There are 7 hidden switches. A switch that is on adds its own fixed numbers to the row, and there is some noise. The rows also spread widely along 9 directions, which tell nothing about the answers.
Some rows, each with its switches (1 for on, 0 for off) after it:
[-28   3   8  10  -2  -9  21  13 -14   8   3  13  11 -20 -10  -1  18   8
   6  16 -28  14  -1   8 -25  10  11   7   7  11  -1  -4   3  -7   1   3] | 0 1 0 1 1 0 0
[-38  -6   2   0  18  15   5 -13 -35 -15   1  11  22   2  -9  14  10 -21
   1  11 -12   4  -5  26  -8   9  20  14   6  23  11  29  -1   0 -12 -12] | 1 0 0 1 0 0 1
[-18 -16   2   4  -2 -12  18  33   4 -21  42  -8  14  -4   9 -25  28 -44
  47  10 -23 -22 -39  10 -11   6 -22   6 -10   6  14  -5 -23 -19 -26   8] | 1 1 0 0 1 1 0
[  6  18 -13  10   5   8  20   1  -2  21  -9  -2  45  14  29  12   6   3
  51   5   2  13   4   9 -28   3  -3   2  -7  10   1  -4  10   9  23  23] | 0 0 1 1 1 0 0
[-13 -18  -7  19  12  10  -5 -13 -32 -30  -8  11  13   4   4  14  -9  -3
  -8  -1  13  24  16  -6 -15 -22 -15  11   1  12   1   1  31   9  20  -9] | 0 0 1 0 0 0 0
[ -3   4   9   7 -24  -8  16  44 -18  -7  15  15   2 -20  -7  -8  -3  18
  11  32 -26   3   0  -2 -32  11  -5  14   1  14  -8 -24 -14   1  -2   9] | 1 0 1 0 0 1 0
[ -9 -13 -19  18  32  17  14 -26  -4   3 -28  26   0  10  -9 -19   9  32
 -23  -6 -23  -9  17  -1  -6  -7 -19  20  13  -1 -10  -8  27 -12  -1 -21] | 1 1 0 0 0 0 0
[-19 -31   0  27  -4 -20 -12  35 -14 -27  12  17   8  -4 -10  -2   0   4
   9 -10  -7   2   7 -16 -18 -19 -29  12  18   0  -7 -18  21  -9   6  -9] | 0 0 0 0 0 1 0
[ -8  -8  -6  -2   3   7  18   0   9  -1   1  11 -13  25  11 -15   9  -5
   0   4 -13 -38  -2   9   8  -4  -6   4  12  -7   2 -16  -1 -13 -19 -12] | 1 0 1 0 0 0 0
[-24   4  16  -2  -3   0   4  11 -21 -36  44  -3  -6 -20  22  -4  18 -21
   5  -6 -21  -2 -14   9 -19   1  -9  -3 -13   3  24   9 -24  15  -2   7] | 1 1 0 1 0 0 0
[  4  17   1  -3   0   9   9   3 -17   1   7  -6  17 -16   7 -17   0   2
  21  19  -7  -1 -17   7 -20   9  -9   9 -22   8   8   4 -24   4 -12  16] | 1 0 0 0 0 0 1
[ -1   7 -11   8  13  25   0 -23 -30 -10 -13   9  13   9   6   8  -5  24
 -15  -3  -3   7  18  10 -18   4   2  14 -11  13   6   2   7  14  18 -16] | 0 0 1 1 0 0 1
[ -4   7  10   2 -17   0  -4  12 -15  -8  15  -6   8   5  11   9   3  -5
  13  -4  -1   6 -11  11 -21   6   2   0 -15  11  13  -1 -12   3  11   6] | 0 0 0 1 0 0 0
[-10  28  -3 -10   4   4  33  -3  -6  20  12   3   8 -24  13 -29  17  -2
  17  32 -25 -12 -25  12  -6  21  -2  -2 -17   1  11  11 -32  -2 -29  12] | 1 0 0 0 1 0 0
[  0 -14 -27  33  37   7   6  -6 -18 -20   3  22  27 -17  10 -20  11  28
   3  -5 -17   5  20 -15 -20 -13 -50  14  -1  -8  -8  -3  30   8  15 -15] | 0 1 1 0 0 1 0
[ -9  13  20 -30  -9  11  14   3 -19 -10   0  14 -47  16  24   6 -13  23
 -16 -14  -4 -16  31  17  -8  -7  33  -9  22   1   9 -19 -20  13   8   1] | 1 0 0 0 0 1 0
[-10  16  10  -2  -2   0   5   1 -34   7  -2  15   0 -21  -5   7   7  18
 -12  15  -7  22  10  12 -18   9  12  -1   2  14   2   7  -3   8   9   3] | 0 0 0 0 0 0 0
[-18 -13  -3  13   0   6   0   1 -24 -24  -1   6   6   7   6   1 -10  10
  -5  -9  -2  -2   5  -2 -18 -10  -2  14  -5  11   5  -4   7   0   7 -16] | 0 0 0 1 0 1 0
[ -6  13   6   6  19  -9  15  20 -18  17   4  32  16 -21  -2   5  24  32
  14   0 -25  17  29  14 -27  12   0   1  25   6 -12  -2  14   1  21   5] | 0 1 0 0 0 1 0
[-20  -2  -4   6  15   0  33  -6  15  29 -26   5  25  27  20   5   8  -1
  45  -8   2  -5  10  12 -17 -13  15   2  24   2  -5 -11  27 -15  11  16] | 0 1 0 1 1 0 0
[-22  -4 -12   2  40  34  41 -58 -29 -10 -39   2  13   1  32 -10 -27  -2
  -7  15  20   6  18   1 -16 -39   9  15  -1   8   5  11  28  14   2   7] | 1 1 1 0 0 0 0

New rows. What belongs after each?
[-12  -2   6  12 -13   0 -19  25 -21 -23  17  21  -7   7  -7  20  14  20
 -10 -18 -27   8  13   4 -21  11 -10  10  12   8   1  -8  -1  10  19  -9] | 1 0 0 1 0 0 0
[ -6 -21  -3  13  -4  -3 -11  24 -15 -32  20 -15  37  20   7  18  11 -50
  54   0  18  18 -16   7 -18 -10 -16   6 -13  22   9  -4  10  -2  12  13] | 0 0 1 0 1 0 1
[ -3  -7  -2   3   8   5  -8   8 -15  -5   8  20   1  32   0  29  28  -5
   8 -12  -5  10  19  22  -4  10   1  -2  16  16   0  -5  18   1  22 -11] | 0 0 1 0 1 0 0
[ 11  -5  -9   6  11   6  -8   6 -15  -7  11   3  32  22  11  12   9  -9
  38 -16   9   8   0  16 -18   4 -14   5  -9  17   6   6   7   0  21   2] | 0 0 0 0 0 1 0
[  1   0 -10   3  20  17   9  -8 -21  -4   1  16   4   5  -8  -9  20  19
  -8  -6 -23   7   5  17 -13  18  -2  11  -7  18   3  -1   2  -5   8 -17] | 0 1 0 0 1 1 0
[-23 -16   2   4  13  12   2   0 -23 -19   5  11   6  16 -10   7  10   2
  -7 -13 -12  -6   6  22 -13   4  16  17   6  21   6   1   5 -10   2 -25] | 0 1 0 1 0 1 1
[-49  -9   9  12   0   1  11 -10 -40 -28 -11   7   0 -22  10  12 -22  -1
 -10   5   7  27  14 -14 -20 -31  14   6   9  10  11   6  17  17   9   4] | 0 0 0 1 1 0 0
[ -8  -9  -4  -9  26  26  18 -32 -12  26 -53  26  -6  58 -17  29   9  21
 -13 -20   5  15  39  40  -5   2  44  11  36  30 -10  -9  41 -21  27 -14] | 0 1 0 0 1 0 0
[-38 -22   2   4   9   8  39  -6 -22 -19  -3   7 -10  -9  -2 -20  -8 -16
 -12  28  -9  -7  -3   6  -5 -17  18  14   5  17   6  -9   5 -15 -19 -14] | 0 1 1 0 1 1 0
[-37   3  20   4 -15  -3  25   7 -22  -8  -5  14 -32 -24  -6  -5  -8  27
 -33   9 -26  10  15  -3 -21  -7  28   6  10   8   5 -22  -4   2   0  -4] | 0 1 0 1 1 0 0
[ 21   6 -11  10   2  26 -16   9 -29 -33  22  13   5  13   5   3  19  39
  -5 -34 -36  15  10   9 -37  27 -23  20 -25  19   9 -10 -13  24  35 -11] | 1 1 0 1 1 1 0
[  4 -13 -21   8  24  17  -5 -30   0 -34  25 -15  -5   6  24 -43  12 -20
  -9 -22  -2 -29 -30  -2   9 -12 -45   2 -42 -13  27   5  -9  -6 -18 -21] | 0 1 0 0 0 0 0
[-21 -13   3   1   8  -4   3  11  -6 -13  25   0  -1   2 -15 -13  35 -30
   9   2 -22 -11 -23  23   4  14  -1   3  -4  10  13  -2 -12 -22 -23 -15] | 0 1 0 0 1 0 1
[-26 -20  -3   4  29   8  18 -12 -19 -10  -6   7  16  -2  -1 -15   2 -12
  10   5  -1  -7  -2  16  -8 -12   8  13   5  11   4   6   9 -16 -13 -10] | 0 1 0 0 0 1 1
[  5  -1 -10  -5  25  26 -16 -35 -34  -9  -7  12  13  35  -6  24  15  -7
 -11 -17  12  18   5  34  -3  10   8   4  -9  27  12  23  14   2  22 -19] | 0 0 0 0 0 0 0
[  9 -13  -2   1  -1  11   6  20  -7  -6   7  13  -2  30 -21  -6  26   8
   4  -8 -33  -6  -7  25 -15  25  -2  20  -1  26  -1 -21  -7 -18   4 -16] | 1 1 0 0 1 1 0
[-16 -11   0   6  10   7  -2  -3 -27 -14   2  18  -3  11  -1  18  10  -4
 -13  -1   1   8  17  12  -5  -4   1   3  12  11   2  -1  18   3  12 -15] | 0 0 1 0 0 0 0
[  4   4  -3   4   2  13  10  -4 -23 -13   4  10  -8  -4   4  -2  11  11
 -12   2 -14  16  10   8 -18   6  -5   3 -12  12   6 -13   2   9  15  -3] | 0 1 1 0 1 0 0
[-10  12 -10  -2  42  12   2 -23 -28 -12  16   0  27 -11  22   2  29 -16
  22 -12  -2  16   3  20  -8   3 -11  -7 -13   5  16  27   5  15   8   5] | 0 1 0 0 1 0 1
[-15   6   0  -4   9  10  16  -5 -29  -7  -2  23  -9 -16   3 -11  -3  25
 -15   8 -20  -4  13   6 -11   3   6   9  10   8   1   1  -6   8  -6  -7] | 1 0 0 0 0 1 0
[-19   0  -2   5   5  10  12   3 -12  -5   0  12  14  12   8   8   5   4
  13   6 -16 -12   8   9 -14   1   4  12  13   4  -1  -4   3   3  -5  -3] | 1 0 1 1 0 0 1
[ -3  -3   3  -1  13   7  10   8 -12 -20  16   3   7   0  23  -9   6  -3
  21 -11  -8  -1   1   8 -22  -6 -13   5  -4   4   8  -3  -6   8   6  11] | 1 1 0 0 0 1 0
[-14 -19 -16   8  15  27  -2 -18 -22 -32  -7  20 -17  45  10  16  -1  21
 -25 -32  -6 -13  30  10   2  -9   8  12  14  11   5 -14  18   9  19 -39] | 0 0 1 1 1 1 0
[-16  -1  -2   5  10   0  10   8 -14 -25  31  -1  10  -8  24  -6  19 -11
  23 -16 -18  -4  -5   9 -18   1  -8  -3  -8   3  18   2 -11  10   6  -1] | 0 1 0 1 1 1 0
[ -9   0 -12  -3  32  19  20 -36  -6   9 -22   9  -2  20  14  -9   7   6
  -3 -12   1  -4  13  16   1 -11   6  -1   5   1   7   1  18  -8   5  -6] | 0 1 0 0 1 0 0
[-19  22  11  -1  18 -18  21  11  -7  35  -8  50 -16 -26   0   7  30  57
 -10  -3 -33   7  54   9 -15   6  12 -14  57 -19 -18 -10  23   2  18   3] | 0 1 0 0 0 0 0
[ -8  -1  14   2 -25   0   4  29  -9 -28  26 -12 -17  -1  13  -1   2  -3
  10  -5 -14  -3  -1   4 -26  -1   4   3 -16   5  15 -32 -19   9   6   5] | 0 1 1 1 1 0 1
[ -1  24   2  -8  15  27  13 -21 -46 -11   1   8   9  -6  18  14   4  23
  -4 -12  -9  33  20  23 -34  15  24   2 -18  27  15  14  -7  29  30   3] | 0 1 0 1 1 1 0
[-10 -12  -1   7  -6  12  32   4  -4  -9  -9  -5   4  20  19  -8 -14   3
  18   2  -1  -7   4   4 -27 -15  12  16  -7  16   5 -30   5  -5   9   1] | 0 1 1 1 1 1 0
[-29   7  -1  13  20  17  12 -34 -47 -33 -15  11 -11 -35  28  -1 -20  38
 -34 -16  -2  33  39 -20 -29 -31  -3   4  -2  -5  12   4  20  41  29   1] | 0 1 0 1 1 0 0
[-24  15 -12  21  30  -9  34  -3 -24  25   6  13  69 -55   2 -16  20 -21
  39  61 -13  22 -20   5 -17  10 -19   5 -10   8  -3  36   8  -4 -18  16] | 0 0 1 0 0 0 0
[-31 -23  -9  36  14  -3  20   3  -9 -15 -19   7  29  -2  14   4  -9   3
  24   1   1  17  17 -20 -31 -36 -18  16  13   3  -8 -19  45   5  21   9] | 0 1 1 1 1 0 0
[-20  22  18 -17  -8   2  11   9 -37  -5  25  17 -16 -17   5  10  13  14
 -15   7 -23   0   8  27 -14  27  36  -7   0  13  15  14 -31  11   0 -10] | 0 0 0 1 0 1 0
[-44 -23   5  -5  23   3   4   3 -19 -30  39   6   0   9  -8  -4  38 -45
   0  -6 -23 -31 -22  39  12  15  18   4   7  16  22  22 -14 -25 -30 -40] | 0 1 0 1 0 1 1
[-12 -14 -10  10  19  10   3 -14 -11  -9  -8  18 -14   8 -11 -12  15  18
 -26 -13 -18  -5   9   4  -1  -3 -12  10   5   3   2 -12  17 -10   2 -24] | 0 1 0 0 1 0 0
[-11   8  -2   9   3   0   9  17 -15  12 -14  18  18   1  -2   9   1  42
  20  -5 -19   6  26   4 -28   8  13  14  21  10  -9 -15   7   1  15   0] | 0 0 0 1 1 1 1
[ 12  10 -10   1  14  11  18  -3   1  25  -6  23  -1  22  -4  -3  33  24
   3  -1 -26  -4  16  26  -8  24   1   3   8   9  -6 -18  10 -11  12  -8] | 0 1 1 0 1 0 0
[  4  25 -12  19   0 -15  13  30  11  50  17  13  56 -26 -25 -25  43  20
  42  35 -49 -12 -32  14 -21  51 -21  12 -14   3 -11   6 -18 -27 -21   0] | 0 0 0 1 0 0 1
[ 13   2  -7   6  -9  15   8  -1 -18   2 -21   9  -4   4 -12 -18 -19  45
 -20   6  -8   1   5   1 -23   4   1  22 -16  17  -3 -23  -5 -10   5 -13] | 0 0 0 0 0 1 0
[-15 -15   2  10   5  -4 -13   5 -13 -23   7  11 -11  10   8   8   3   1
  -6 -21   5  -3  15  -5  -3 -20 -14  -4  15  -6   5  -8  16   1  12 -11] | 0 0 0 0 0 0 0
[-26 -26 -24  36  23  -3  -8   5  -2   4   0  23  49  21 -30  11  40 -10
  21  -3 -26   4 -13  12  -3  17 -24  20  13  15  -8  14  33 -29   1 -29] | 0 0 0 1 1 0 0
[-24 -19   5  -9   6   6  24 -16  10  -1 -19   3 -35  34  12 -10  -6  -9
  -7 -17   8 -27   8   9   7 -29  21  -4  21  -4   7 -28  14 -21  -8  -8] | 0 1 0 0 1 0 0
[-12  -4  -5   4  24  -1  -1  12 -26  10   6  25  40  19 -13  31  37 -14
  36  -4 -13  22   9  33 -11  25   9   3  20  26  -3  21  18  -8  18  -6] | 0 0 0 0 1 1 0
[-20  -3   1  22  19   4   2   4 -33 -40  21  12  25 -18  29  24  10  -5
  19 -11  -9  33  24  -4 -37 -18 -25   6   7   3   5  10  23  37  34  13] | 1 1 1 1 0 0 0
[ 14  12  -8  -6  20  23  11 -11 -15  -4  19   7  13  13  16   1  29  -8
  14   1 -16   3  -5  31 -13  21 -11   2 -17  14  11  10  -9   9  10   1] | 1 1 1 0 0 0 0
[ -2  -8 -12  -2  19  25  20 -18 -14   7 -22  10  -2  18 -14 -24   1  25
 -12   0 -16 -14   4  18  -6   8  14  21  -5  20   1 -15   0 -20 -12 -23] | 0 1 0 0 1 1 1
[  9  18  -4  -1  17  21   9  -7 -13  -4  11  12  17  21  36  21  21  12
  23 -21 -10   9  24  23 -29   7  -5   0   0   6   6   4   7  27  37  13] | 1 1 1 1 0 0 0
[  0 -18 -33  26  38  24   9 -34  -9 -11 -16  13  19  16   6 -16  12  10
  -6 -10  -7   2   7  -1  -4 -10 -34  18 -10   2   1  -5  33  -5  10 -22] | 0 1 1 0 1 0 0
[ -6  -4  -1  10  -5  -1 -13   7  -6 -18  16   1  -2  16  11   5   7   3
   3 -23  -6  -9   0   1 -11  -4 -14  -1  -6  -3  11  -7  -1   2  10  -9] | 0 0 0 1 0 0 0
[-20  -4  -5  20  -7  -6  21  31 -10   3  13  17  22  -6 -11  -4  19   5
  18  25 -35  -5  -9   8 -17  22  -1  15   2  17  -5  -9  -5 -13  -7 -14] | 0 0 1 1 1 1 0
[-14   8  -4  12  13   4  18  -4 -10  17 -10  18  17  -3  -4   0  18  25
   2   0 -27  14  11  11 -22  12   6   8   9  10  -4  -3  13  -3  14  -2] | 0 1 0 1 1 0 0
[-17 -12  -1   8  23  -4  22  13  -7   1   4  24  10   7   6   4  21   1
  19   0 -12  -4  22  15 -12  -5   0   3  30   3  -8  -7  23  -9   8  -6] | 0 1 1 0 0 1 0
[-13 -24   3   8   3   2  16  14  -6   8 -31  27  -6  35 -24  13   1  24
   1  -9  -9   9  27  14 -19  -6  24  19  36  23 -16 -35  31 -26  18 -11] | 0 1 0 0 1 1 0
[-16 -16   1  26 -26 -13  29  37  12   8 -25   3  17   0   1 -20 -34  32
  32  15 -12 -12   2 -29 -41 -25  -6  31  14   3 -17 -46   9 -19  -5  17] | 1 0 0 1 0 1 0
[-17   0   1   8  -2  -7   7  18 -13 -10  27  -2  22  -8  12  -6   9 -14
  28   5 -11  -8 -17   7 -17   7  -6   3 -12   6  12   8 -15  -4  -6  -3] | 0 0 0 1 0 1 0
[-30 -14  -5  -2  21  -3  18  11  -6  -3  11   7  27  19  12   8  20 -41
  51   4  -5 -11 -10  21  -1  -3   4   3  23  12   5  15   6 -13 -12   5] | 1 0 0 0 1 1 0
[-15  -2   0  -3  -2   7  23   1  -5 -20  19 -16  -1   4  29 -22  -1 -18
  18  -7  -7 -20 -21   6 -15  -7   3   1 -23   5  25  -9 -21  -3 -11   1] | 0 1 0 1 1 1 0
[-20  27  16   1 -15 -12  13  28 -33 -11  36   5   8 -37  26  17  12  -4
  22  18 -16  28   7   4 -30   9   7 -13  -5   6  13   4 -15  30  16  25] | 0 0 1 1 1 0 0
[-48 -26  14  13   0   0  11   9 -27 -47  11  13 -13  -3  11  16  -5 -18
 -11   0  -9   8  16  -2 -20 -30   5  11  23   8   7  -9  18  11   8  -3] | 1 1 1 1 0 0 0
[  1 -18 -21   9  41  32  10 -37 -23  -9 -32  27   7  41   7   9  -2  28
 -18 -23   6   5  42  17  -8 -15   4  18  16  13  -7  -6  42   0  30 -28] | 0 1 1 0 0 1 0
[  0  -5 -10  -3  14  18  10 -23 -13  -8  -5  -4   9  25  21   0  -5 -18
   9   2  19  -4  -1  12  -3 -14  -1   1 -12  10  13   3  10   0   4  -5] | 0 0 1 0 0 0 0
[ -7  -4  -7  15   3  15   7  -3 -18 -20   9   6   7   7   4   3  12   2
  -4  -4 -18   9   1   9 -19   7  -7  11 -14  15   9  -9   7   5  16 -11] | 0 1 1 1 1 0 0
[-15  12   9 -15   4   0   6  -2  -7   4  -1  18 -39  -5  10  -9   3  28
 -21  -9 -10 -26  26   6   5  -6  17 -11  23 -19   4 -14  -9   0 -11 -11] | 0 0 0 0 0 0 1
[-16 -12  -3  26  -4  -7  -9  33 -30 -12  12  18  40   2 -24  25  22   3
  25   0 -24  30   0   9 -30  20  -5  21   6  31  -4   3  14  -5  21 -11] | 0 0 0 1 1 1 0
[-24   2  11  -9  11   2  17  16 -32 -25  25  16 -15 -17   7   1  19   0
  -5   7 -22  -1  17  18 -10   5  16  -3   9   9  11  -5 -11  10  -4  -9] | 0 1 1 0 1 1 1
[ -3 -20 -10  21  10  13   1  -4 -20 -14 -18  22  -3  21 -19  10  11  21
 -19  -7 -13  21  25   7 -17  -3  -7  19  10  19  -7 -24  34  -4  26 -18] | 0 1 1 0 1 0 0
[-22 -13   7   5  -5  -5  -1   7 -10 -11   9  -7  23  19  13  19   1 -36
  31  -6  13   5 -14  14 -15 -10   7   1  -2  15  13   8   7  -8   5   6] | 0 0 0 1 0 0 0
[-33 -21  12   0   5   1  18   9 -22 -20 -14   6 -14  -1   3  -1 -15   4
   5  -5   1   3  22   1 -17 -28  22  10  23  10   2 -22  14  -5   0  -1] | 0 1 0 0 1 1 1
[-27  -6  17  -6 -11   3  22  11  -3  -8  -4   4 -17  22  10  12   1  -3
  11 -10 -13  -3   7  16 -21  -7  28   6  20  13   6 -22   1  -3   7  10] | 1 1 0 1 1 0 0
[-23  12  -9  12  12  14   8 -15 -31 -15  -4  24 -16 -22   3  -5   4  45
 -39   3 -31  -4  28  -5  -7   3  -1   6   4  -7   3  -6   0  20   0 -26] | 0 0 1 1 1 0 1
[  7  25  10   6 -24 -24  25  56  17  19  27   2  18 -13  43  -7   5  22
  62   7 -15 -18  10  -8 -36   0 -11 -11   5 -17  -5 -32 -17   8  10  34] | 0 0 1 1 0 1 0
[-13 -10   6  11  -3   5   6  26 -19  -6   0  28   9  18 -18  21  18  24
   9 -10 -36  17  20  18 -32  18  12  22  21  28  -8 -17  10  -4  25  -8] | 1 1 0 1 1 1 0
